The rows come from 4 hidden closed curves, with some noise, and rows from the same curve form a group. Each curve winds through 10 dimensions. The rows are also pushed far along 5 directions, which tell nothing about the answers.
(in the rows, 128 means zero)
Known rows, each followed by its group:
[107 142  90 105  96 153  95 134 150  97 126 119  83 106 134 191 202 168
 108 116 155] => G
[113 120 130 114  72 127 114 154 132 124 103 123 126 119 102 169 170 146
 146  92 138] => J
[122  92 109 178 162 104 122 107 121 117 169 110  70 124 182 144 110 158
 122 111 171] => G
[ 79 175 130 110 134 129 125 163 140 122  90  95 139 120 156 158 209 133
 103 154 105] => V
[124 106 155 115  86 126  90 166 148 155  36 103 162 152  76 140 148  79
 127 106 122] => J
[133  92 131 136  79 112 102 118 130 159 100 145 140 142 129 136 116 123
 139 111 130] => V
[144 142 138 158 128  91 128 129 118 146 110 111 143 119 130  92 107 132
 121 146 122] => J
[164 126 141 126 150 124 152 119 135 112 156 151 155 125 133  86  75 101
 132 170 130] => Z
[138  97 133 163  80  58  92 127 159 171  71 128 117 148 129 152 106 131
 136 123 146] => J
[124 130 137 158 155 104 130 128 126 112 160 112 120 131 152 123  95 137
 155 131 129] => J
[120 131 124 125  82 126  82 112 130 138 110 118 131 160 109 132 125 148
 145  88 142] => Z
[119 201 106 116 144  93 137 129 106 136 123 133 140  99 182 101 150 123
 142 186  87] => G
[102  91 141 173 157 161  89 100 132 174 122  88 104 152  89 110 138  87
 103  99 122] => J
[122 150 100 125 102 100  84 134 133 100 108 107 106 141 132 200 184 174
 130 109 152] => G
[126 106 126 142 148 155 129 105 111 147 133 113 122 140 135 126 130 107
 132 118 115] => V
[126 145 109 170 162 119 143 112 133 167 143 101 108 139 177  83 130 140
 116 164 112] => J
[132 168 113 135 153 111 133 130  92 135 112 101 111  90 141 113 137 127
 142 138  95] => J
[146 137 112 121 139 124 154  96 134 108 172 169 127 104 190 146  97 161
 144 181 104] => G
[127 126 141 146 149 143 132 104 131 104 159 110 127 156 152 135 110 145
 125 135 135] => Z
[123 124 138 129  94 134 149 137 119 122 138 137 122 115 151 135 128 149
 146 120 119] => G
[138 133 134 134  72 130 117 139 147 148  94 118 132 164 113 113 131 130
 118 126 143] => J
[113 158 143 101 138 130  93 142 101 126  75 111 181 135  99 103 159  83
  83 132 123] => V
[105 146 130 162  87  60  99 130 122 166 105 117 101 130 131 133 137 131
 181 104 120] => V
[114 149 132  87 178 198 128 131 133  70 149 109 169 139 126 129 158 119
  73 151 139] => J
[107 174 129 145 192 160 167 100 113 132 164  90 114 114 157  71 156 109
 100 171 117] => Z
[198  50 120 151  82  99 162 101 120 167 161 195 119 155 135  85  32 117
 179 104 163] => G
[126 125 143 154 121  96 102 123 147 172  74 111 129 134  93 124 108 136
 104 124 111] => J
[147 117 159  94  59 176 143 150 157  91 126 142 172 152  90 144 115 141
 137 118 144] => Z
[150 106 130 132  79  69 139 173 154 119 116 158 128 146 163 175 108 165
 181 131 118] => G
[130 155 114 162 162  88 157 156 137 119 157 102  96 109 165 117 151 147
 143 160 126] => V
[142 108 145 172 159 110 151 119 139 130 160 124 123 138 149 135 104 141
 140 152 108] => V
[146  78 136 134 146 173 140 119 129 118 155 122 120 141 116 125  91 122
 138 103 132] => Z
[111 155 134  82 134 135 123 169 119  94  73 111 163 132 110 185 189 153
  90 118 111] => V
[130 142 116  83 118 185 138 100 140  87 168 155 138 102 120 131 137 131
 106 147 157] => G
[129  77 101 191 154  89 132 123 123 136 150  91  27 123 195 158 125 148
 164  99 156] => Z
[135  98 120 116  83 152 121 112 128 130 126 135 123 138 136 141 118 107
 160 104 160] => Z
[ 97  88 114 161 113 114  52 128 143 126 133 102 108 152 123 180 163 146
 135  81 163] => Z
[124 154 133 171 137  76 129 152 134 138 124  92 117 136 142 105 134 134
 144 142 130] => V
[112 133 119 101 118 116 119 165 136 139  81 125 125 105 116 142 162 129
 118 115 121] => V
[105 175  99 123 123  99 101 135 117  91 118  99 106 125 184 187 171 184
 141 127 128] => V
[129 129 153 105  97 114 155 138 120 128 125 173 176 128 133 119 120 120
 133 143 116] => V
[146 108 144 115 112 145 151 141 149 129 138 153 137 118  89 121 119 115
 141 133 121] => G
[144 167 145 169 129  87  96  97 134 207  82 119 142 124  78  48 104  79
 115 176  73] => G
[145 164 142 124 113  82 116 141 104 165  45 111 149 111  85 106 107 104
 144 125  86] => J
[125  62 147 151 146 165 130 100 135 141 166 143 122 123  98 120 120  95
 109 114 144] => G
[158 161  92  74 135 139 156 131 116 108 134 164 135 104 140 121 140 139
 119 155 124] => G
[176 131 145 110  93 103 155 124 107 128 109 153 150 155 115 130 105 124
 176 124 107] => Z
[141 157 129 112 106 101 119  98 113 154  61 124 142 126 116 140 124 119
 125 137 112] => Z
[128 107 138 131  79 112  99 115 140 132 107 131 122 146 101 144 144 126
 118 104 169] => Z
[151 187 135  77 136 126 131 138 122 138  75 139 179 111  67  80 127  79
 107 163 100] => G
[126 144 145 132 139  88 112 125 113 160  83 118 156 125  90  95 120  78
 124 128 127] => G
[145 141 131 121  72 105 144 143 136 146 100 134 141 131 143 117  89 152
 177 127 114] => J
[122 154 115 133 170 135 150 142 128  95 184 121 135 115 154 120 145 161
 123 153 128] => Z
[152 123 106  93  79 125 151 106 124 105 150 175 132 123 174 169  99 162
 190 128 133] => J
[123 124 136 121 115 145 108 107 149 133 130 135 142 149 125 119 109  95
 138 139 137] => J
[130 158 144 121  57  67 118 133 136 163  80 150 147 133  99 132 117 127
 176 123 111] => V
[138 134 141 105 110 108 125 128 139 110 108 142 148 134 123 151  68 149
 158 118 123] => J
[124 179 140  89 116 112 139 117  99 151  79 144 175 127 101 119 136 114
 129 135  90] => V
[135 192 117 119 123  81 108 116 108 163  77 116 124 125 113 109 144 141
 144 139  76] => Z
[134 165 144  88  82  96  94 166 150 108  59 128 174 135  90 142 129 123
 125 134 132] => V
[164 137 118 123 118 126 144 108 121 108 156 150 132 134 131 144 113 162
 142 139 123] => G
[130 160 141 132 144  98 120 142 129 134 115 120 172 135 103 101 123 127
 120 146 113] => Z
[120 102 114  97  53 149  92 132 123 105 106 131 135 145  95 199 188 149
 125  66 185] => Z
[120 119 132 156 123 156 120  91 128 132 173 120 135 148 143 106 118 132
 134 131 137] => J
[108 100 129 152 100 109  94 121 128 169  96 119 127 142 147 121 125 120
 123 110 135] => V
[ 81 169 138 122 170 139 133 134 112 127 135 117 148 106 149 106 182 108
  90 162 100] => V
[128 137 156  86  48 105 102 122 152 144  70 167 195 140  73 133 111 104
 135 125 142] => G
[125 151 115 145 118 127  90 107 110 131 138 101 120 145 129 106 136 137
 137 116 134] => Z

New rows. What belongs after each?
[124  70 174 118  64 142 142 147 153 139 102 146 164 174 109 138  95 105
 149  91 155] => V
[145 112  82 179 108  86 134 129 118 150 152 118  61  90 184 148 139 158
 183 127 135] => Z
[132 169 126 101 129 139 145 122 141 164 104 143 153 114 107  76 122 107
 114 165  94] => J
[ 99 173 109 149 199 129 132 102 123 148 165 102 124 117 161  95 136 148
 125 162  84] => Z
[164 120 119 150 130  85 137 122 106 156 115 133 140 133 136  92  96 131
 130 133 128] => V
[137 113 107 140 119 168 127 108 116 134 144 112 108 107 132 118 135 112
 131 124 145] => Z
[135 135 121 126 120 144 145 123 144 154 124 128 136 147 140  94 122 132
 115 147 124] => J
[126 140 130 113 124 159 156 135 113 138 133 120 144 135 115 100 146 119
 134 118 125] => V
[121 128 126 136 116 120 109 110 140 144 130 129 124 148 142 122 112 102
 159 133 133] => J
[159 135 117  62  67 123 120 134 156 119  89 181 160 127  94 183 136 132
 153 137 120] => G
[125 136 118  92 117 123 148 148 121 140 101 144 136 106 122 131 144 133
 131 121 113] => V
[130 135 131 110 134 181 136 138 115 127 138 113 148 136 108  74 125 100
 130 120 125] => V
[127  83 122 135 120 167 145 112 150 108 189 140  92 129 153 145 101 134
 167 112 157] => V
[123 127 147 133 179 149  99 129 126 137 106 102 155 151  98  85 113  68
  96 137 114] => G
[126  49 133 118 115 168 105 119 129  89 143 131 127 151 116 187 129 126
 118  70 192] => J
[197 126 118 136  68  62 164 135 149 140 133 194 119 116 158 131  74 162
 186 175 101] => G
[147 146 135  84 156 195 169 130 126  74 149 137 171 101 114 146 149 126
  88 170 120] => Z
[137 126 145 147 176 147 145 116 120 129 149 103 126 142 102  99  94 109
 141 120 115] => V
[111 117 158 171 122  75  95 136 138 162  96 115 142 144 134 120 115  96
 141 140 108] => G
[115 173 116 114 169  96 115 129 122 116 115 118 147 123 129 129 149 147
 102 144 124] => Z
[147  91 115 122 132 172 124 123 118 100 168 128 138 141 131 115  81 130
 143  97 164] => Z
[148 112 113 119  76 113 168 144 142 122 143 166 134 126 193 154 125 172
 161 149 131] => V
[101 169 120  86  98 146 129 138 133  99 134 135 129 111 122 158 176 151
 139 123 130] => V
[115 117 146 125 114 138 134 118 139 136 116 121 118 143 117 146 164 108
 129 124 130] => Z
[181  91 140 159 101 121 147 107 111 127 162 143 121 154 129 105  75 128
 172 115 136] => Z
[121 117 133 127  94 136  90  98 147 138 107 129 143 151 120 148 115 128
 125 120 139] => J
[132 151 121 131 133 110 133 120 130 149 105 127 159  99 127 123 123 119
 113 165 122] => Z
[133 133 153 152 168 132 124 107 118 158 123 104 137 143  71  86  92 107
 128 115  98] => V
[119 150 125 140 160 119 119 124 120 133 121  96 106 124 105 142 138 149
 134 112 106] => V
[144  90  91 159 129 151 149  95 108 135 177 128  76 108 181 133 142 155
 127 125 152] => J
[104 148 146 116 135 124 101 128 140 107 103 111 151 119 117 152 136 101
 122 141 131] => G
[134 117 130 148 140 176 114 111 116 156 135 105 136 113  90  70 124  74
 115 131 125] => Z
[136 128 180 122 113 105 107 105 140 188  62 149 178 144  55  77  44  61
 144 128  88] => V
[130 154 101 136 158 127 107 128 104 120 118  90 117 104 122 130 153 151
  99 124 132] => Z
[155  95 100 153 153 129 151 115 107 127 171 128 105 126 163 106 109 151
 122 121 156] => V
[166 178  88 137  92  78 173 129 120 140 129 148  95  93 191 144 137 204
 158 177  90] => J
[122  91 161 133 137 170 109 137 135 156  94  96 164 147  86  77 114  51
 112 119 131] => J
[154  77 127 109  68 138 110 127 153 133  94 137 132 154  86 154  97 134
 138  80 174] => V
[122 169  99 165 167  50 124 109 112 165 118 105 105  99 192  97 116 134
 145 165 115] => J
[133 137 110 141 156 132 121 127 127 110 139  96  94 121 160 123 112 148
 137 130 127] => Z
[148  83 137 144 153 181 161 114 123 100 177 125 133 124 129 134 119 116
 111 134 153] => Z
[136  96 141 123 131 143 149 132 133 129 121 130 148 145 108 141 132 142
  98 115 139] => V
[141 107 134 138  91 129 128 138 122 127 137 131 143 151 109 136 150 145
 132 106 143] => V
[116  63 159 137  69 151 107 116 130 155 116 137 153 179 107 125  94 127
 133  67 153] => V
[131 117 120 139 131 141 142 144 124 124 162 123 126 119 133 120 145 119
 152 129 133] => Z
[137 124 156 139 116 114 111 110 135 164 107 156 168 136 119  95  97  90
 120 166  87] => G
[161 158 152 156 174 117 157 102  94 153 129 115 154 135 115  67 107  88
 136 174  72] => Z
[102 155 151 122 142 134 121 151 106 108 121 107 149 139 121 135 154 119
 141 120  95] => V
[145 100 140 127 135 165 142 121 120 143 128 141 130 129 107 110 108 115
 120 124  94] => G
[142 154  94 145 164 127 146 135 136 102 179 129  79  94 189 127 152 155
 125 186 107] => G
[ 84 124 108 145 153 152  94 117 151  88 159  86  77 117 165 200 176 169
 113 119 150] => G
[123 114 155  95 100 139 126 156 173 115 107 144 158 158  86 138 100 130
 126 110 147] => J
[110 138 133  98 137 171 122 133 152  78 138 115 127 109 106 168 153 128
 118 129 148] => G
[106 125 128 143 140 150 122 136 133 128 147  94 121 134 148  82 119 104
 133 122 157] => J
[131 130 113 140 131  90 106 117 126 150 101 115  99 120 118 143 115 150
 141 105 123] => V
[130 137 125 160 158  96 127 142 102 140 109  92 128 139 149 118 150 128
 118 132 118] => V
[ 99  98 141 151 162 154  96 110 132 118 148  93 113 144 120 126  93 118
 128  90 153] => J
[127 144 143 132 135 120 121 114 133 108 124 111 137 158 139 147 122 146
 128 136 123] => Z
[118 154 119 121 151 136 139 146 143 120 138 120 111  90 117 139 174 132
 122 155 102] => G
[102 142 131 147 162 102  70  81 112 176  76  89 125 149 111  97 128  75
 101 118 134] => Z
[117 113 154 165 100 108  59 138 138 158  83  95 144 182  61 117 153 101
 101  95 145] => G
[148  87  98 188 141  75 126 110 123 129 184 129  80 129 178 131  83 186
 154 106 168] => Z
